There are 4 nested groupings, the coarsest first. Each group lies inside one group of the grouping before and may be the whole of it. The rows also spread widely along 11 directions, which tell nothing about the answers.
In the rows, 128 means zero.
Some rows, each with its group in each grouping after it:
[131  98 140 129 146  99 126 126  95 154  94 136 130 159 165 107 121 132
 155 139  82 160 151 138 113 130  69 166 112 141 133 117 117 150 103 134
 146 146 120 117 140 146]
Z728 Z902 vatuk ginas
[127 152 119 156 151 107 137 162  81 121 171 132 130  78 102 122 167  78
 124 136 163 103  93 113 158  65  83  92 131 128 147 119 120  98 150  92
 126 137  73 111 143 103]
Z728 Z645 mem ded
[133 145 147 100 129 151 162 129 108 173 130 165 172 100 122  95 117 147
 144 122 161 135 151 151 139  94 111 147 119 121 135 137 166 119 153 120
 105 145 137 124  99  92]
Z507 Z940 met Kupip
[136  93  96 106 136  79  73 122 137 204 139 153 129 134 155  85 129 145
  76  87 149 165 100 139 174  76 108 139 135 112 127 129 147 137 131 211
  71 131 115 135 106 102]
Z728 Z902 vatuk tumis
[110 144 134 119 120 137 113 114 130 152 102 139 146 152 174 177  88 170
 156  57 108 122 202 125 113 144 116 149 116 124 114 145 144 140 148 132
 111 141 177 171 128 132]
Z728 Z645 mem lalo
[108 146 121 110 168 132 135 152 126 150 142 125 166 112 111 111 153  92
 157 113 140 115 137 134 111 105  95 132 108 145 157 145 139 118 137  95
 109 144 136  99 135 108]
Z728 Z844 silu fom
[103 134  97 146 146 103  99 124 123 136 130 155 122 120 138 190  90 154
 109  75 124 107 165  95 128 116 134 115 165 102 116 115 111 115 150 144
 133 125 126 169 138 112]
Z507 Z94 dak pati
[166 123 134 123  85 146 110 153 161  71 190 102 116 142 127 144 176  94
 127 110 160 148  72 106 188 106 128 135 111 163  96 164 101 160 141 112
 178 172 110 112  92 182]
Z507 Z962 vipon lele
[150  89 141  92 109 124 116 124 133 191 125 154 146 157 169  86 110 156
 118 108 133 196 135 150 168 103 124 167 113 125 122 145 156 160 130 196
 100 154 149 129  92 143]
Z507 Z962 vipon bubu
[156 121 133 123 149 122 160 175 150 105 144 110 161 137 107  85 143 105
 110 173 121 171 137 133 140 122 161 143 112 136 140 155  77 142 121  79
 222 156  82  86  66 151]
Z507 Z940 Fulo masi
[141 125 168 126  88 154 163 102 102 103 156 128 128 101 141 173 139 139
 174 167 146 102 103 112 119 161  70 134 147 116 127 118 134 158 133 122
 155 123 129 126 160 116]
Z507 Z94 kopit sikur
[131 126 116  93 135 147 134 115 177 135 134 112 157 123  95 131 161 160
 112 150 146  97 133 134  88 166 130 139 129 101 152 138 116 166 118 125
 137  96 135 140 107  76]
Z728 Z844 silu Kob
[146 118 121 144 125 115 129 152 122 130 144 136 132 108 134 138 115 141
  92 136 136 140 138 117 155 100 147 109 137  97 129 130 114 140 143 155
 156 128  95 141 107 124]
Z507 Z940 Fulo tupep
[136 126 125 110 129 138 112 129 132 121 136 137 116 136 100 132 164 125
 128 109 151 102 112 130 141 102 107 147 119 156 115 136 128 140 129 122
 117 146 135 140 126 125]
Z507 Z940 met labe
[117 123 117 110 139 108 114  99 140 155 147 126 145 126 136 152 133 144
 138 130 120  88 140 117 101 168  85 138 155 124 151 117 110 131 128 131
 132 122 147 147 160  93]
Z507 Z962 fafu Gul
[137 135 141 120 142 133 183 147 133 121 156 126 178 103 106 101 135 118
 130 182 145 148 126 125 124 132 133 136 137 113 149 137 100 127 130  71
 199 138  90  88  84 107]
Z507 Z94 kopit piza
[121 130 128 121 119 165 136 134 141  75 158 122 120 111  78 164 178 112
 136 146 181  80 101 106 103 137 124 130 136 141 134 127 121 158 122 109
 136 120 142 123 151 122]
Z507 Z962 Mebiv Tikif
[111 149 128 131 161 137 129 136 107 126 110 124 136 127 105 183 152 133
 165 107  91  40 204 115  94 126  87 123 109 136 151 133 118 123 144 103
 125 133 134 205 180 135]
Z507 Z447 tuf Patim
[111 137 125 121 172 141 138 176 119 121 158 115 150  97  81 130 187  62
 144 138 152  81 123 119 126  87  99 106 116 141 168 141 131 120 128 111
 109 133 116 118 174 139]
Z507 Z94 bipal Vife
[123 136  91 169 117 108  97 118 128  52 135 151  74 132 105 199 132 157
  87  93 141 108 107  86 122 122 142 134 165 130  75 103  75 131 135  85
 187 127  93 142  92 108]
Z728 Z198 Gero duk
[103 141 134 146 159  93 159 135 109 170 148 127 197  83 181 149  69 130
 158 155 109 147 176 105  87 165 105 100 155  72 184 119 121 119 145 123
 177 112 111  98 150  98]
Z728 Z902 Duf tado
[154 145 188 110  55 144 169  82  93 146 173 131 158 115 201 156 112 157
 222 128 120 118 121 123 157 165  24 161 132 137 109 134 148 131 173  91
 161 170 141 139 136 117]
Z507 Z962 Mebiv gof
[135 132 163 101 111 177 149 132 120 124  81 126 141 167 132 136 144 155
 169 112 112 120 189 150 110 133 106 171  76 149 116 153 147 171 121 110
 124 145 164 159 117 156]
Z728 Z645 mem ded
[136 121 125  97 185 121 138 184 149 137 117 121 160 169  96  56 160  79
 133 133 110 167 156 155 130  95 138 171  83 185 139 167  99 125 108  74
 162 182 123  83  85 167]
Z507 Z940 Fulo tupep
[119 148 157 135 117 152 145 137  78 137 110 145 137 122 158 161 115 134
 178  92 123 114 175 128 128 103  81 133 103 131 123 134 162 133 151 118
 104 146 150 151 152 140]
Z728 Z645 mem ded
[120 131 125 104 159 124 140 135 140 141 126 122 157 134 110 120 158 128
 136 148 119 107 148 135  87 145 104 149 121 134 160 134 116 138 117  97
 145 125 129 122 124 106]
Z728 Z198 Gero duk
[121 141 120 132 135 138 116 143 118 101 134 148 112 127 106 153 134 119
 134  87 150 109 135 117 133  95 125 137 127 156 101 135 126 122 141 101
 127 153 139 127 126 132]
Z507 Z940 Fulo tupep
[118 149 122 150 139 159 164 158 127  76 126 134 142  99  77 150 136 132
 103 151 173 120 149 111  96 119 173 113 131 101 136 127 109 145 126  84
 171 108 108 110 100 106]
Z728 Z645 mem ded
[123 128 131 113 118 133 115 120 151 136 144 122 144 136 157 154 119 134
 140  96 147 137 134 118 120 155 123 139 132 123 130 145 133 154 134 139
 128 129 161 115 128 128]
Z728 Z645 mem ded
[107 131 146 131 146 158 164 130  93 102 107 152 136 123  98 146 133 126
 170 158 138 109 158 123  68 140  99 151 129 142 141 109 132 140 111  87
 145 133 152 110 157 117]
Z507 Z962 vipon lele
[130 145 140 106 132 110 117 118 133 139 171 113 147 133 158 145 133 100
 187  95 114 101 121 121 137 152  63 148 131 171 127 148 115 110 151  82
 151 170 144 115 153 133]
Z507 Z940 Fulo masi
[103 143 109 123 155 123 123 133 168 118 164 137 162 118 131 153  91 110
 135  91 166 153 131 103 103 151 168 136 160 135 134 142 112 120 140  94
 167 142 158  62 107 116]
Z507 Z940 met labe
[100 163 115 154 145 118 115 137  98 102 144 145 118 108 123 173 128 105
 150  74 148  98 133 103 127 100  97 118 137 149 113 124 122  99 151  73
 125 148 129 123 146 114]
Z728 Z645 mem lalo
[114 115 107  86 149 110 107 101 180 157 152 127 157 144 123 121 133 136
 123 121 144 126 124 124  97 177 124 161 157 140 148 132 106 136 114 124
 137 128 168 104 123  94]
Z507 Z962 fafu Gul
[130 128 138 131 147 139 160 163 116 101 127 138 147 143 108 104 136  99
 150 148 128 168 144 129 120 110 128 157 109 159 128 138 106 133 118  70
 184 168 118  83  97 155]
Z507 Z962 vipon lele
[155 138 156 135 106 121 160 132  89 145 142 122 151 109 156 125 135 136
 150 154 117 128 136 131 157 117  70 125 116 110 136 131 124 133 150 107
 160 140  88 143 119 116]
Z728 Z645 mem ded

New rows. What belongs after each?
[138 131 147 145 128 118 131 151  72 132 117 141 118 134 154 141 121 118
 163 104  91 120 161 129 158  82  76 134 104 151 112 132 130 119 149 113
 138 172 110 157 144 162]
Z507 Z940 Fulo masi
[152 127 137  83  92 131 109  81 165 143 127 112 136 171 157 143 148 180
 162  98  95 109 134 142 131 177  67 183 110 147  98 150 112 160 135 105
 146 147 147 168  99 110]
Z728 Z844 silu Kob
[152 134 129  70 120 185 117 153 169 112 138 121 126 143  56 104 212 120
 114 105 181  85 115 151 149  83 135 156  83 173 111 172 144 156 129 119
  88 148 150 153  96 135]
Z507 Z940 Fulo tupep
[121 157 107  89 139 135 133 121 177 164 126 139 190 127 117 111 116 179
 110  90 144 126 182 140 111 133 151 155 123 112 131 153 124 120 152  92
 141 132 135 144  56  74]
Z728 Z902 vatuk tumis
[138 133 129 114 112 110 125 101 130 146 160 138 141 121 145 143 127 148
 142 113 128 115 113 122 154 141  80 148 153 126 112 129 112 116 150 107
 152 143 114 137 116  98]
Z507 Z94 bipal Vife
[135 124 119 129 150 119 134 144 135 100 162 125 128 115  88 119 164  92
 119 155 158 125  87 117 128 119 122 133 139 149 138 129  97 133 119  92
 170 139 103  86 119 118]
Z507 Z940 met labe
[141 100 138 135 103 117 120  95  98 141 143 158 103 105 147 148 116 152
 122 139 159 131  87 120 142 126  89 133 163 106 118 100 143 154 128 182
 117 117 125 127 148 100]
Z507 Z940 met Kupip
[ 60 154  76 117 203 141 104 161 160 150  76 164 169 136  88 142  93 147
 100  43 146 116 237 126  57  96 199 137 119 121 145 140 143 114 130 120
  85 120 178 138 111 105]
Z728 Z902 vatuk tumis
[115 141 110 171 129  99 115 124 104  62 146 145  94 136 126 179 114 115
 142  98 119 127 120  87 130 127 108 142 158 166  86 106  67 105 135  49
 204 167 108 108 121 136]
Z507 Z962 fafu Gul
[110 161 104 168 163  88 130 169 117 145 146 126 171  97 155 158  87 122
 109  95 108 133 190 101 142  98 145  86 135  90 154 139  99  94 167 102
 167 138  86 144 112 119]
Z728 Z645 mem lalo
[159 112 158 124  81 180 132 147 115  70 182 128  92  97 101 141 191  83
 137 138 216 126  35 117 173  81 109 121 118 152 107 140 160 177 129 157
 109 140 127  93 141 158]
Z507 Z940 met Kupip
[137 110 147 141 122 140 148 163 100 127 160 123 139  77 132 130 150  99
 124 177 175 143  95 113 136  97 110  89 126  88 165 125 154 168 125 184
 121 105  99  99 155 133]
Z728 Z902 Duf tado
[148 145 149 115 135 140 187 159 118 117 133 117 173 132 102  90 162 118
 156 175 108 130 159 141 132 116 103 158  94 152 139 147  94 125 135  39
 201 170  88 125  84 136]
Z507 Z962 Mebiv Tikif
[147 128 164 112 120 124 178 128  98 142 138 143 160 129 161  87 124 124
 171 162 124 187 117 145 132 131  80 173 119 145 129 132 129 131 131  75
 179 163 110  66  84 121]
Z728 Z198 Gero duk
[128 128 124  97 154 111 127 129 153 168 156  99 177 124 139 111 156 110
 152 140 116 118 127 135 115 154  82 135 119 128 169 149 118 138 131 114
 138 133 127 111 134 104]
Z728 Z844 silu fom
[ 87 143  85  89 207 108 107 151 155 181 134 147 172 128  78  89 149  99
 116  83 144 106 155 139 113  91 126 145 132 152 158 144 126  83 131 100
  86 144 144 113 123  94]
Z507 Z94 bipal Vife
[148 130 148 116 117 137 144 134 108 142 137 143 141 125 135 118 132 132
 146 124 136 136 131 138 156  98  99 146 112 140 122 139 140 135 145 120
 135 157 120 131 109 128]
Z507 Z940 met labe
[107 154  89 120 162  98 110 120 155 132 144 148 153 138 104 131 118 137
 122  89 130 118 150 113 111 135 131 153 153 149 120 129  86  90 145  56
 169 155 130 120  90  88]
Z507 Z962 vipon lele
[127 154 119 106 151 142 148 147 123 122 135 139 149 123  66  95 179 115
 133 130 145  94 141 138 129  88 104 151 109 167 130 136 111 102 135  52
 135 160 115 133  99 103]
Z507 Z962 fafu Gul
[105 124 109 123 166 125 106 170 149 110 170 124 136 122 105 133 153  57
 128  95 166 139  98 109 140  93 139 122 134 155 139 149 121 123 124 121
 122 149 136  72 142 158]
Z507 Z94 bipal Vife
[120 117 107 111 152 111 106 114 146 139 105 128 129 153 111 129 153 154
 119 124 110  98 153 132  93 146  99 156 125 134 134 124 104 146 107 119
 136 121 127 156 130 104]
Z728 Z902 vatuk tumis
[117 153 122 113 139 124 130 106 131 137 123 129 153 128 123 148 139 156
 156 111 113  76 166 127  94 152  76 149 128 134 132 129 115 120 139  75
 144 132 129 160 132  85]
Z728 Z902 vatuk tumis
[120 116 114 109 121 144  91 121 163 148 164 135 133  98 126 169 130 136
 101  90 190 101 110 110 130 123 147 105 153  97 143 136 162 161 141 211
  72 100 166 142 154 109]
Z507 Z940 met Kupip
[140 118 151 102 111 163 133 133 125 109 123 139 124 161 118 118 156 120
 164 116 144 144 125 138 131 115 102 176  99 177 104 145 140 158 119 109
 129 168 160 114 114 160]
Z507 Z962 vipon lele
[145 148 145 122  93 165 154 137 134 123 138 151 157 114 144 148  92 166
 130  97 158 157 159 125 156 106 162 140 120 113 102 152 144 141 167 118
 157 150 133 133  65 127]
Z507 Z940 met labe
[135 102 106 134 127  91  98 118 144  98 185 135  96 128 127 140 140  97
 107 123 168 160  42  95 159 130 117 138 178 145 103 118  87 135 118 127
 171 142 104  71 117 128]
Z507 Z94 dak pati
[105 120 123 118 181  63 119 119 102 184 147 122 155 137 156 112 137  89
 182 142  78 106 135 126 107 150  29 148 140 161 173 114 103 100 123 100
 135 158 128 115 194 118]
Z507 Z962 Mebiv Tikif
[135 117 132 103 127 117 116 119 124 155 149 133 132 128 141 119 157 125
 136 121 139 124  99 134 135 119  77 148 128 139 135 131 141 139 131 139
 108 136 131 121 130 111]
Z728 Z198 Gero duk
[ 66 176  88 127 186 144 138 136 139 145  89 172 175 106  79 154  86 171
 104  77 160  92 227 122  51 122 186 127 145  96 145 122 134  99 144  85
 106 102 165 143 106  55]
Z728 Z645 mem ded
[168  93 169  95  62 196 141 118 138  92 120 132  99 156 119 119 171 150
 128 143 190 165  82 145 147 127 129 174  97 141  90 148 159 216 102 165
 117 127 158 108  91 154]
Z728 Z645 mem ded
[ 71 159  80 138 190 106 112 133 120 176 128 161 165  81 111 157  95 143
 112  78 149  87 177 111  83 104 132  97 157  85 163 111 146  92 157 132
  79 102 141 142 150  47]
Z728 Z844 silu fom
[122 132 122 121 157 148 152 132 115 120 120 154 135 107  63 125 158 138
 117 149 159  92 147 128  99 110 129 137 131 123 146 122 124 131 126 108
 128 117 119 141 124  93]
Z507 Z447 tuf Patim
[ 75 151  84 143 175  98 102 107 134 125 121 153 137 117 115 177  99 146
 129  82 133  88 166 100  62 153 119 132 169 122 132 104 106 102 132  87
 137 115 143 126 148  70]
Z728 Z902 vatuk tumis
[111 163 112 109 157 140 150 129 127 148 160 135 172  70  79 121 162 125
 132 139 177  74 121 129 101 115  97 112 136 108 165 126 143 110 151  90
 104 108 120 121 128  41]
Z728 Z844 silu fom
[139 126 158 116 141 146 181 140  98 130 109 124 160 132 121  95 152 120
 176 178 108 143 147 150 105 132  75 160  92 141 146 135 126 149 115  77
 163 147 114 101 115 122]
Z728 Z844 silu fom
[135 126 111 125 152  94 132 154 161 167 160 117 190 122 149 115 102 132
 100 132 112 164 165 118 143 131 158 116 136  94 164 149  92 124 148 129
 183 140 100 128  88 125]
Z507 Z962 vipon bubu
[119 131 109 111 177  98 142 153 144 135 164 139 164 127 109  51 139  68
 136 131 160 204  78 138 129 108 121 162 131 168 137 142 103 104 118  52
 165 169 110   4  67 105]
Z728 Z844 silu Kob
[107 114 101 118 143 133  75 139 158 157 134 122 126 120 125 173 142 139
  84  81 162  91 147 112 120 113 151  96 130  88 158 140 153 165 128 224
  51  89 164 177 167 121]
Z728 Z645 mem lalo
[126 122 103 142 141  96  99 144 146 108 173 120 118 121 125 137 145  94
  99 111 162 148  80 103 150 116 133 117 146 133 127 136  96 133 126 121
 151 136 107  89 114 127]
Z728 Z645 mem lalo
[ 96 138  98 151 166  93 111 129 103 161 104 157 142 120 146 155  84 156
 123  84 101 126 183 118 107 110 116 124 140 101 133 113 123 110 147 126
 123 127 123 147 129  91]
Z728 Z844 silu fom
[138  98 135  87 121 141 106 130 147 151 173 121 128 117 117 119 183 100
 122 129 180 113  66 128 155 107  97 128 128 131 144 144 156 162 121 192
  72 125 144 124 155 130]
Z507 Z94 kopit piza
[113 100  87 125 173  97 111 120 156 117 156 135 123 117  66 122 162 117
  80 175 168 111  85 108  82 156 139 128 177 117 162 100  82 142  91 130
 150  98 117  94 144  78]
Z507 Z962 vipon bubu
[130 148 137 116 136 139 140 132 137 108 109 108 147 158 118 144 155 137
 158 124  97  98 177 131 102 155 100 156  99 152 126 149  94 142 124  59
 176 145 130 150 116 136]
Z728 Z645 mem ded
[132 106 122  96 130 131 124 100 157 153 140 147 141 126 118 119 123 155
 109 140 170 141 108 133 107 155 137 155 155 116 137 124 133 159 116 159
 124 113 155 102 113  85]
Z507 Z940 met labe
[117 127 134 118 136 146 131 134 115 113 144 135 128 122 121 128 151  93
 167 112 163 139  95 126 116 115  93 146 118 158 126 135 148 144 122 108
 112 146 150  73 139 124]
Z728 Z844 silu fom
[155 130 128 132 121 125 130 126 125  78 129 125 104 151  93 140 170 134
 131 140 113 102 118 123 141 125  99 158 118 164  96 129  74 141 122  63
 198 158  91 147 100 134]
Z507 Z940 met labe
[129 117 144 120 186 107 173 168  96 164  93 131 179 159 123  62 134 103
 163 182  64 164 196 154 105 115  90 164  90 153 170 133 100 121 106  75
 181 171 104 107 117 152]
Z507 Z962 vipon lele
[103 149 102 109 148 119  89 125 154 139 139 129 143 127 119 158 141 132
 134  71 143  90 144 111 111 126 111 129 131 137 127 140 127 122 142 118
 108 130 147 145 136 109]
Z728 Z902 Duf tado
[116 128 106 138 116 129  90 102 126 120 114 168  97 124 121 190 106 179
 103  69 151  95 144 109 126 114 138 133 156 112  93 113 133 141 142 161
 106 118 149 177 131 103]
Z507 Z940 met Kupip
[ 97 124  88 122 161 101  87 130 162 150 134 146 146 131 138 139 101 134
 100  71 150 147 144 113 107 123 154 134 150 118 134 132 125 128 129 146
 116 125 146 109 115 107]
Z728 Z902 vatuk tumis
[ 92 178 105 111 135 146 117 108 158 146 158 138 175  82 124 187 111 159
 139  64 174  60 166 107  90 144 123 110 153 100 144 136 152 109 173 109
  99 106 162 157 139  57]
Z728 Z902 vatuk tumis
[122 133 155 110 112 190 162 145 110 124  69 159 145 154 117 138 119 176
 151 107 123 127 218 145 109 100 145 170  82 134 110 144 159 163 134 123
 116 149 166 175 102 154]
Z507 Z962 Mebiv Tikif
[117 123 131 115 151 162 129 158 153  95  90 108 134 168  96 147 162 125
 131 122 118 113 184 131  87 139 150 149  86 145 138 156 111 176  97 111
 140 130 155 144 127 165]
Z728 Z645 mem lalo
[118 107 134 128 139 142 142 145 150 114 131 116 151 124 130 163 119 129
 122 155 130 133 155 109  92 159 157 121 138  95 158 135 114 173 111 157
 161 108 139 121 144 146]
Z507 Z94 kopit sikur
[110 148  92 138 149  98 107 112 125 132 136 143 130 115 115 152 126 148
 120  95 127  97 133 113 117 123 101 130 149 122 118 115 102 108 146  89
 141 129 110 141 115  69]
Z728 Z844 silu fom
[125 120 115 112 152 110 101 127 139 143 140 127 127 138 120 137 149 116
 132 112 128 103 123 124 126 126  99 140 132 148 138 132 116 134 125 132
 123 139 137 135 149 124]
Z507 Z940 met labe
[120 141 127 114 115 134 114 104 145 102 161 135 126 128 124 170 136 130
 150  88 153 103 104 105 132 144 104 149 151 150  97 136 115 124 144  90
 146 147 146 125 122 115]
Z507 Z94 kopit piza
[125 122 129 134 131 138 150 128  90 118  95 176 117 129  97 123 124 159
 119 132 137 134 146 134 129  93 118 160 135 127 100 109 124 128 122 106
 140 137 110 135 100 108]
Z507 Z94 bipal Vife
[113 151 111 124 147 136 128 132 110 115 153 149 121  93  76 124 174 105
 133 113 181  92  85 125 123  84  87 128 133 145 124 120 138 112 139  87
  95 131 118 105 129  74]
Z728 Z844 silu Kob
[129 124 106 119 151 114  93 152 133 127 142 134 113 134  99 124 161 103
 109  91 143 105 116 126 152  80 119 131 121 157 119 140 117 122 134 130
 110 151 122 138 130 135]
Z507 Z940 Fulo masi
[123 106  96 141 193  73 124 151  91 152 136 156 117 103  76  75 154  96
  82 173 145 122  95 131 128  77 103 120 154 127 158  95 101 104 109 127
 128 125  74  99 140  83]
Z507 Z940 Fulo masi
[118 136 116 118 157 131 130 147 115 132 154 137 133  99  83 131 171 100
 127 131 160  81 116 117 133  88  97 114 136 131 147 126 129 116 135 118
 108 130 111 138 153 107]
Z507 Z94 dak pati
[106 152 125  88 107 157  98  91 138 157 118 174 131 140 139 149 108 172
 147  23 180 119 144 137 127 115 117 170 128 148  86 142 180 127 155 131
  52 142 205 139 107  92]
Z728 Z645 mem ded
[121 125 128 126 121 153 143 135 127 120 147 145 139  98 111 147 127 137
 115 137 177 125 130 114 116 119 144 119 145 106 142 121 138 147 132 147
 124 116 140 119 129 108]
Z507 Z962 fafu Gul
[150 128 140 120 107 149 137 136 135 120 134 107 142 126 130 145 158 146
 136 136 123 111 137 129 138 127 103 130 102 114 130 146 124 165 139 126
 148 129 111 157 111 125]
Z728 Z844 silu fom
[112 138 105  95 189 113 130 147 155 158 166 116 178 113  79  93 177  85
 132 153 149  94 124 128  98 130 103 129 132 144 186 137 110 108 124  91
 128 134 128 102 144  91]
Z507 Z962 vipon lele
[112 110 117 119 142 128 108 119 117 149 108 152 120 134 130 134 126 142
 130 103 141 134 129 132 109 115 107 147 127 125 125 120 150 152 118 160
  87 123 153 121 137 106]
Z728 Z844 silu fom
[128 113  99 138 111  87  66 102 142 147 219 112 106  71 147 184 158 112
  88 115 198  79  28  85 155 137  87  69 191  81 154 109 134 146 146 215
  80  80 118 131 194  74]
Z728 Z645 mem ded
[ 91 133 105 103 183 138 121 166 189 154 144 106 195 114 114 155 123 113
 108 109 139 106 189 110  86 142 185 101 133  91 188 160 124 141 132 153
 123 108 157 137 140 130]
Z507 Z94 kopit piza
[107 129 114 136 142 118 120  95 115  86  99 157 101 152 105 149 129 151
 145 115 128 115 131 120  77 155  93 178 146 161  94 101  96 133 103  62
 165 137 134 110 121  98]
Z728 Z902 vatuk tumis
[103 117 114 121 167 122 118 122 120 135  98 147 130 136 108 127 134 135
 132 124 132 115 151 129  74 133 105 153 132 134 141 111 127 142 101 126
 115 117 145 117 147 105]
Z728 Z902 vatuk ginas
[138 102 114 104 127 131 108 138 154 161 160 121 140 103 121 115 162 127
  92 133 174 132  87 131 144 106 124 111 128  91 157 138 152 168 127 202
  81 101 125 124 125  99]
Z728 Z844 silu Kob
[109 141 106  92 165 119 104 141 155 172 121 148 167 163 126 101 120 125
 140  62 119 144 178 139 126 103 129 168 108 167 128 157 128 106 141 101
 112 175 165 128  96 133]
Z507 Z962 vipon lele
[153 134 170 127  93 152 153 126 101  97 130 133 127 142 153 145 129 126
 188 118 116 142 134 130 152 125  82 165 104 165  92 144 124 146 141  81
 177 178 127 122 112 167]
Z507 Z940 met Kupip
[110 143 134 110 158 123 159 140 115 177 131 139 187 115 134 108 116 127
 159 137 119 120 179 135 107 125 101 142 124 126 167 133 134 110 145 100
 131 146 135 127 133 105]
Z507 Z962 Mebiv Tikif
[119 134 129  92 141 125 116 124 136 156 165 115 150 124 120 127 175 101
 165 118 140  77 114 127 125 131  65 142 123 160 154 141 136 126 138 116
  98 146 151 139 169 117]
Z507 Z962 Mebiv Tikif
[115 151 106 104 185  89 118 150 146 165 144 127 174 141 125  96 125  99
 144  92 103 125 163 135 127 118 111 151 124 166 143 153  98  83 146  63
 155 173 125 109 108 119]
Z507 Z940 Fulo masi
[ 97 119  98 152 135 123  93 118 105 121 111 176  89 110 120 190 108 166
  87  85 164 106 132 102 100 101 141 118 164  95 116  93 148 142 131 181
  84  94 142 151 146  92]
Z728 Z198 Gero duk
[150 149 101 128 118 100 111 128 163 129 185 110 147 103 120 137 155 139
  80 119 157 109  98 108 167 123 129 106 147 101 130 142  88 122 158 108
 166 121  79 146  82  84]
Z728 Z645 mem ded
[119 139 131 124 132 111 131  95 121 112 157 132 130 120 124 162 139 127
 164 130 126  87 107 107 112 163  67 147 160 146 119 116  97 114 133  69
 167 142 123 124 145  96]
Z507 Z94 kopit piza
[117 131  87 142 186  83 116 152 142 129 171 127 144  95  86 124 145  93
  85 146 153 110 105 105 122 110 140 102 162 118 165 119  84 107 129 108
 160 122  86  99 129  91]
Z507 Z940 met labe
[130 136 125 117 112 154 124 124 140 118 103 143 136 137 122 152 126 180
 117  93 136 115 172 127 115 119 136 150 114 116 105 135 132 155 136 127
 132 124 135 167  93 115]
Z728 Z902 vatuk ginas
[147 125 119 119 106 116 100 106 156 110 171 114 115 123 128 171 149 143
 119 118 142  87  99 107 141 155 105 129 153 129 113 133  99 145 141 129
 156 128 124 150 132 110]
Z507 Z940 Fulo tupep
[120 134 159  89 143 146 176 108 102 170  99 152 171 136 131 112 116 156
 185 149 107 119 185 151  93 150  71 177 123 135 143 127 142 126 125  91
 137 143 151 136 131 102]
Z507 Z94 dak pati
[134 141 144 115 101 138 145 111 138 137 126 122 163 145 157 165 112 181
 161 114  90 100 192 122 122 162 103 154 121 117 122 142 112 141 155 102
 174 147 137 185 113 127]
Z507 Z962 Mebiv gof
